The groups are shells around one centre, one inside the other: the same stretched ball of 6 dimensions in 9 sizes.
Known rows, each followed by its group:
-1.78, +3.05, +0.47, -3.92, -6.18, +1.73, -5.34, -4.13, +1.14, +0.75, -2.35, -2.74, +3.15, +1.17
nadi
-1.91, +0.16, +0.42, -3.46, -6.11, +2.56, -5.53, -4.12, +1.13, +0.81, -1.87, -3.18, +3.45, -0.21
nuda
-3.79, +5.53, -0.01, -4.07, -3.77, +2.15, -5.15, -5.03, -0.30, -1.59, -3.35, -3.61, +1.73, +1.47
nasu
-3.74, +4.78, +1.66, -4.29, -4.68, +4.02, -6.48, -3.76, -1.83, -0.61, -3.58, -3.99, +0.97, +1.98
Somu
-3.40, +5.38, +1.13, -4.81, -4.57, +2.86, -5.82, -5.44, -0.52, -0.84, -3.30, -1.78, +0.09, +0.40
nasu
-2.49, +2.87, -0.45, -3.59, -4.91, +1.88, -5.12, -4.05, +0.81, -0.41, -2.45, -4.32, +3.41, +0.97
mimon
-3.40, +5.24, +0.16, -4.93, -4.04, +2.86, -5.64, -4.45, +0.93, -1.34, -3.38, -2.50, +0.95, +1.53
nadi
-3.04, +4.75, +1.03, -4.83, -5.61, +2.11, -5.08, -4.91, +3.40, +0.08, -3.40, +0.85, +2.47, +3.90
fopo
-1.89, +5.70, +0.59, -4.89, -5.70, +2.06, -5.83, -3.78, +0.53, +0.23, -2.98, -2.79, +1.53, +1.61
nasu
-2.19, +1.76, +0.07, -4.35, -5.45, +2.13, -5.17, -5.18, +2.52, +0.05, -2.20, -1.07, +2.27, -0.25
kun
-1.05, +3.70, -0.40, -4.74, -5.57, +2.00, -5.91, -3.67, +0.22, +0.16, -2.08, -4.40, +1.38, -1.37
kun
-1.47, +4.40, -0.02, -4.59, -6.16, +1.12, -5.04, -4.12, +2.88, +0.62, -2.58, -1.46, +3.09, +2.14
zas
-4.30, +4.41, +1.45, -4.97, -3.74, +5.15, -6.89, -3.44, -1.14, -1.46, -3.87, -3.69, -0.11, +1.76
ran
-2.88, +3.93, -0.25, -4.44, -3.91, +2.82, -5.86, -4.78, -1.22, -1.39, -2.61, -4.71, +0.39, -1.81
mimon
-4.18, +3.06, +1.84, -3.67, -4.64, +3.74, -5.96, -5.44, -1.74, -0.63, -3.20, -2.70, +1.16, +0.56
fopo
-2.46, +2.30, +1.80, -4.39, -6.14, +4.01, -6.61, -3.13, +0.20, +0.85, -2.87, -2.74, +1.91, +1.73
zas
-2.52, +4.61, +0.32, -3.93, -5.37, +1.69, -5.24, -4.25, +0.53, -0.05, -2.87, -3.25, +2.90, +2.01
ran
-1.84, +5.21, +0.50, -4.63, -5.80, +1.33, -5.31, -5.17, +0.71, +0.29, -2.64, -1.70, +1.48, +0.35
Somu
-2.62, +3.88, +1.26, -3.90, -5.57, +2.10, -5.56, -5.83, -1.33, +0.18, -2.56, -2.39, +1.17, -0.83
nuda
-3.41, +3.20, +0.93, -4.94, -4.77, +4.35, -6.32, -2.70, +2.16, -0.52, -3.53, -2.27, +1.99, +3.61
fopo
-1.46, +2.95, -0.76, -4.56, -5.47, +1.66, -5.23, -3.86, +2.62, +0.02, -2.20, -2.82, +2.73, +0.38
zas
-2.38, +3.54, +1.69, -5.02, -6.37, +2.91, -5.83, -4.48, +2.58, +0.87, -3.03, +0.62, +1.72, +2.49
ran
-0.90, +4.51, +0.74, -5.12, -6.45, +2.27, -6.29, -3.62, +0.15, +0.98, -2.40, -2.94, +0.87, -0.39
nuda
-3.64, +3.91, +0.20, -3.58, -4.09, +2.93, -5.61, -3.92, -1.00, -1.15, -3.12, -5.24, +2.49, +1.53
fopo
-2.33, +2.29, +0.45, -4.29, -5.64, +2.08, -5.19, -5.29, +2.12, +0.20, -2.36, -0.84, +2.24, +0.22
nadi
-3.19, +4.72, +1.10, -4.02, -5.56, +2.06, -5.15, -4.52, +1.53, +0.12, -3.36, -1.31, +3.15, +3.89
kun
-4.36, +4.79, +1.63, -4.33, -4.50, +3.82, -5.95, -4.07, +0.25, -0.82, -3.95, -2.07, +1.81, +3.99
nadi
-4.02, +3.70, +0.36, -3.83, -4.00, +3.14, -5.47, -4.13, +0.30, -1.28, -3.36, -3.74, +2.54, +2.47
nasu
-2.86, +5.06, -0.56, -4.33, -4.15, +1.48, -4.97, -5.39, +0.44, -1.28, -2.77, -3.18, +1.50, -0.14
nadi
-4.48, +3.50, +1.73, -4.26, -3.96, +4.91, -6.65, -4.15, -1.95, -1.22, -3.60, -3.83, +0.40, +1.14
zas
-3.08, +4.87, +2.60, -5.05, -5.62, +4.45, -7.07, -3.87, -1.75, +0.27, -3.51, -2.38, -0.34, +1.25
kun
-3.12, +3.98, +1.63, -4.85, -5.29, +4.59, -6.86, -2.18, +0.21, +0.03, -3.60, -3.46, +1.62, +3.56
kun
-4.36, +4.21, +2.59, -4.82, -4.63, +4.95, -6.78, -4.62, -1.27, -0.64, -3.83, -1.56, -0.31, +1.69
nuda
-1.94, +6.39, -0.15, -5.14, -5.24, +0.99, -5.05, -5.16, +1.85, -0.34, -2.90, -1.21, +1.23, +0.94
mimon
-2.98, +3.64, +1.05, -5.11, -4.85, +4.43, -6.73, -2.75, +0.52, -0.41, -3.33, -3.27, +0.93, +1.93
Somu
-2.11, +1.77, +0.36, -4.64, -5.72, +2.89, -5.68, -3.89, +2.82, +0.33, -2.47, -1.42, +2.43, +1.11
zas
-2.11, +3.95, +0.77, -5.34, -4.97, +4.18, -7.06, -2.95, -1.12, -0.31, -2.82, -4.54, -0.36, -0.82
nuda
-4.37, +4.91, +1.86, -4.86, -4.10, +4.46, -6.50, -4.68, -1.21, -1.20, -3.84, -2.26, -0.26, +1.49
ran
-2.16, +2.88, -0.54, -4.09, -4.86, +1.43, -4.97, -5.68, +0.81, -0.55, -2.05, -2.79, +1.78, -1.78
ran
-2.46, +3.53, +1.19, -4.35, -5.46, +3.53, -6.52, -3.52, -1.33, +0.16, -2.82, -4.28, +1.15, +0.27
Somu
-3.47, +4.05, +0.10, -4.20, -3.69, +3.62, -6.19, -3.79, -1.83, -1.53, -3.05, -5.79, +0.87, -0.19
ran
-2.44, +3.07, +1.09, -4.47, -5.39, +3.06, -6.09, -4.91, -0.65, +0.02, -2.54, -2.61, +0.63, -1.08
Somu
-3.70, +3.19, +1.53, -3.78, -4.94, +4.07, -6.31, -3.25, -0.96, -0.28, -3.38, -4.21, +2.36, +2.74
kun
-4.51, +2.78, +1.96, -3.81, -3.98, +5.16, -6.87, -4.31, -3.53, -1.14, -3.36, -4.96, +0.19, -0.12
nuda
-3.93, +3.34, +0.22, -4.30, -4.04, +3.26, -5.41, -4.18, +1.94, -1.26, -3.37, -2.29, +2.44, +2.80
fopo
-2.29, +5.06, -0.12, -4.73, -4.55, +2.54, -6.00, -3.84, -0.72, -0.80, -2.79, -4.71, +0.80, -0.33
nasu
-4.31, +3.60, +1.10, -4.36, -4.01, +4.58, -6.32, -3.09, +0.22, -1.19, -3.77, -3.62, +1.83, +3.40
mimon
-2.94, +2.55, +1.52, -3.82, -5.41, +3.65, -6.32, -4.10, -1.60, +0.17, -2.76, -3.98, +1.59, +0.20
nadi
-2.47, +5.37, -0.05, -4.10, -4.99, +0.73, -4.71, -6.15, +0.23, -0.52, -2.62, -2.15, +1.71, -0.26
mimon
-2.79, +4.77, +0.06, -3.97, -4.33, +2.13, -5.62, -5.02, -2.09, -1.00, -2.66, -5.04, +0.97, -1.26
mimon
-2.21, +2.90, +0.02, -4.81, -5.30, +2.84, -5.72, -3.29, +2.76, -0.07, -2.76, -2.26, +2.48, +1.92
zas
-3.94, +4.70, +2.56, -4.73, -5.32, +4.27, -6.46, -4.13, -0.15, -0.05, -3.91, -1.12, +0.90, +3.47
nasu
-3.53, +4.91, -0.24, -4.49, -4.10, +1.95, -4.84, -5.06, +2.31, -1.33, -3.30, -1.53, +2.27, +2.47
fopo
-2.99, +5.62, +0.19, -4.24, -4.50, +1.75, -5.25, -5.27, -0.59, -0.90, -3.00, -3.25, +1.30, +0.39
Somu

New rows. What belongs after each?
-1.68, +2.99, +1.20, -4.31, -6.62, +2.55, -5.93, -3.59, +1.04, +1.21, -2.54, -2.26, +2.61, +1.59
nasu
-1.35, +2.11, +0.85, -4.91, -6.89, +2.14, -5.48, -4.37, +3.94, +1.37, -2.31, +0.67, +2.60, +1.47
fopo
-1.21, +5.23, -0.47, -4.23, -6.01, +0.01, -4.62, -5.13, +1.63, +0.42, -2.26, -2.21, +2.84, +0.49
nuda
-2.72, +3.92, -1.03, -3.60, -4.09, +0.91, -4.57, -5.95, -0.16, -1.30, -2.25, -4.09, +2.15, -1.49
nuda
-2.61, +5.32, -0.17, -5.10, -4.94, +1.72, -4.98, -4.40, +3.56, -0.58, -3.23, -0.62, +2.28, +3.06
fopo
-1.27, +1.89, +1.03, -4.82, -6.26, +3.51, -6.71, -3.62, -0.32, +0.91, -2.06, -3.35, +0.67, -1.77
nuda
-1.76, +3.00, +1.16, -4.21, -6.67, +1.49, -5.18, -5.66, +1.61, +1.16, -2.29, -0.09, +2.25, +0.31
nuda
-1.25, +4.67, +0.40, -5.29, -6.36, +1.61, -5.49, -4.17, +2.94, +0.80, -2.64, -0.51, +1.82, +1.52
zas
-3.17, +4.11, +1.04, -3.78, -5.23, +2.62, -5.61, -4.19, -0.22, -0.10, -3.14, -3.25, +2.65, +2.37
nasu
-3.37, +6.62, +1.74, -4.59, -5.37, +2.33, -5.63, -5.13, -0.20, -0.14, -3.69, -1.13, +1.16, +2.89
nuda
-3.64, +2.62, +1.92, -4.08, -5.61, +3.41, -5.67, -4.95, +1.34, +0.24, -3.22, -0.30, +2.29, +2.73
fopo
-2.72, +2.20, -0.38, -3.57, -4.47, +2.64, -5.55, -4.04, -0.46, -0.77, -2.34, -5.37, +2.56, -0.48
mimon
-4.29, +5.25, +0.91, -3.81, -3.62, +3.55, -6.10, -4.31, -2.96, -1.60, -3.57, -5.54, +0.99, +1.06
nuda
-3.88, +2.65, +1.41, -4.68, -4.78, +4.80, -6.40, -2.84, +1.83, -0.47, -3.66, -2.05, +2.13, +3.99
nuda
-1.65, +1.12, +0.02, -4.15, -5.60, +2.77, -5.89, -4.03, +0.58, +0.29, -1.88, -3.76, +1.99, -1.57
nasu
-1.08, +0.89, -0.60, -3.84, -6.15, +1.51, -5.12, -4.14, +2.34, +0.74, -1.58, -3.04, +3.59, -0.69
kun
-4.18, +6.52, +0.59, -4.72, -3.63, +2.90, -5.61, -4.87, -0.33, -1.76, -3.86, -2.77, +0.67, +2.19
mimon
-4.05, +6.65, +1.98, -5.17, -4.38, +4.29, -6.73, -3.78, -1.47, -0.96, -4.18, -2.84, -0.25, +2.82
mimon
-3.65, +2.95, +1.01, -3.40, -5.03, +2.26, -5.00, -5.77, +0.36, -0.33, -2.90, -1.75, +2.76, +1.42
fopo
-4.15, +5.72, +1.76, -4.67, -4.50, +3.23, -5.82, -5.58, -0.51, -0.92, -3.76, -1.05, +0.31, +1.89
fopo
-1.78, +3.42, -0.01, -4.80, -6.11, +1.31, -4.79, -4.53, +4.73, +0.54, -2.61, +0.45, +3.26, +2.67
kun
-2.67, +3.98, +0.36, -3.69, -5.10, +1.91, -5.35, -4.79, -0.65, -0.28, -2.64, -3.87, +2.30, +0.37
zas
-4.34, +3.16, +0.84, -3.49, -3.55, +4.00, -6.16, -4.62, -3.05, -1.58, -3.13, -5.71, +1.00, -0.43
fopo
-4.60, +5.80, +2.30, -4.67, -4.31, +4.58, -6.61, -4.02, -1.67, -0.99, -4.24, -2.73, +0.27, +3.24
ran
-1.19, +1.69, -0.05, -4.80, -6.04, +2.54, -5.81, -3.66, +2.44, +0.64, -2.00, -2.25, +2.10, -0.40
nasu
-4.67, +5.61, +0.51, -3.93, -3.18, +3.15, -5.60, -4.88, -1.75, -2.08, -3.73, -4.50, +1.16, +1.61
fopo
-2.06, +4.13, -0.07, -5.07, -5.36, +1.84, -5.23, -4.70, +3.03, -0.15, -2.71, -0.71, +1.78, +1.11
nadi
-1.39, +3.47, +1.06, -4.28, -6.81, +1.44, -5.38, -5.11, +1.07, +1.29, -2.24, -1.05, +2.21, +0.21
kun
-2.83, +5.65, -0.15, -3.97, -4.71, +0.74, -4.59, -5.93, +0.40, -0.80, -2.84, -2.40, +2.16, +0.72
mimon
-0.58, +4.19, +0.33, -4.97, -7.27, +0.67, -5.00, -4.33, +4.07, +1.61, -2.30, +0.35, +3.04, +2.04
nuda
-1.19, +5.50, -0.77, -4.65, -5.79, +0.01, -4.56, -5.00, +2.58, +0.21, -2.35, -1.70, +2.64, +0.78
kun
-1.53, +3.62, -0.09, -5.49, -5.61, +2.87, -6.03, -2.80, +3.11, +0.17, -2.71, -2.10, +1.78, +1.67
nuda
-1.52, +3.31, +0.05, -4.47, -6.26, +1.70, -5.28, -3.48, +3.11, +0.77, -2.53, -1.85, +3.50, +2.49
nasu
-2.57, +2.64, +1.60, -5.21, -5.48, +5.19, -7.36, -2.15, -0.08, +0.23, -3.14, -3.60, +0.58, +1.34
kun
-1.65, +2.46, +0.86, -4.10, -6.78, +1.78, -5.27, -4.29, +2.52, +1.29, -2.35, -0.96, +3.45, +1.91
nasu
-2.30, +5.25, -0.04, -4.90, -4.88, +2.49, -5.85, -3.33, +0.79, -0.53, -3.06, -3.76, +1.62, +1.63
nasu
-3.96, +3.67, +2.06, -4.80, -4.44, +5.66, -7.37, -2.85, -2.03, -0.73, -3.70, -4.33, +0.00, +1.61
nasu
-2.49, +0.87, -0.04, -3.27, -5.33, +2.17, -5.11, -4.71, +1.01, +0.02, -2.05, -3.40, +3.50, -0.14
kun
-1.78, +3.66, +1.03, -4.44, -6.16, +1.73, -5.51, -5.78, +0.18, +0.69, -2.26, -1.18, +1.05, -1.16
nuda
-1.76, +2.37, +0.82, -4.79, -5.73, +3.10, -6.26, -4.60, +0.03, +0.37, -2.20, -2.47, +0.45, -1.89
kun
-3.04, +2.73, -0.31, -4.48, -4.04, +3.00, -5.62, -4.67, +0.77, -1.26, -2.63, -3.29, +1.22, -0.67
fopo
-3.91, +3.75, +2.32, -4.57, -4.74, +5.49, -7.33, -2.85, -2.30, -0.43, -3.71, -4.37, +0.33, +1.95
ran
-4.87, +4.63, +2.24, -4.37, -4.00, +5.05, -6.74, -3.99, -2.09, -1.19, -4.09, -3.42, +0.35, +2.55
nasu
-4.48, +4.38, +1.06, -4.33, -4.06, +3.67, -5.66, -4.23, +1.04, -1.24, -3.88, -2.00, +2.03, +3.81
mimon
-2.51, +1.22, +0.44, -3.34, -5.27, +2.68, -5.62, -4.74, -0.85, +0.00, -2.06, -4.30, +2.45, -1.29
kun
-1.30, +4.23, +1.45, -5.04, -6.92, +2.46, -6.15, -3.60, +1.35, +1.43, -2.71, -1.28, +1.67, +1.66
mimon
-3.11, +4.20, +2.34, -5.51, -5.68, +4.74, -6.96, -3.23, +1.03, +0.30, -3.69, -0.76, +0.37, +3.05
mimon
-1.18, +1.99, +1.08, -4.32, -7.18, +2.08, -5.64, -4.07, +2.27, +1.71, -2.15, -0.97, +2.97, +1.10
mimon
-2.89, +7.26, +0.70, -5.03, -4.66, +2.34, -5.89, -4.37, -0.80, -0.80, -3.53, -3.21, +0.42, +1.50
fopo
-3.17, +2.82, +2.09, -4.00, -5.86, +3.85, -6.31, -3.79, -0.39, +0.55, -3.16, -2.50, +2.09, +2.32
nasu
-3.29, +5.48, +2.18, -5.43, -4.93, +4.93, -7.37, -3.19, -1.89, -0.39, -3.76, -3.34, -0.85, +1.39
kun
-2.34, +1.26, +1.07, -4.52, -5.96, +3.79, -6.19, -3.23, +2.15, +0.65, -2.64, -1.88, +2.48, +1.74
nadi
-3.56, +4.32, -0.23, -3.65, -3.89, +1.92, -4.98, -5.39, -0.54, -1.44, -2.90, -4.00, +2.08, +0.25
nasu
-1.83, +5.59, -0.43, -4.76, -5.24, +0.87, -4.93, -5.02, +1.72, -0.29, -2.62, -1.98, +1.81, +0.55
zas
-4.71, +3.94, +1.90, -4.23, -3.64, +5.31, -7.00, -4.08, -3.46, -1.51, -3.71, -4.92, -0.34, +0.41
kun
-2.44, +3.29, +0.17, -4.41, -4.61, +3.45, -6.38, -3.39, -1.26, -0.64, -2.62, -5.49, +1.01, -0.79
nasu
-3.04, +1.92, +0.91, -3.86, -5.47, +3.14, -5.60, -3.85, +1.60, +0.16, -2.84, -2.29, +3.25, +2.47
zas
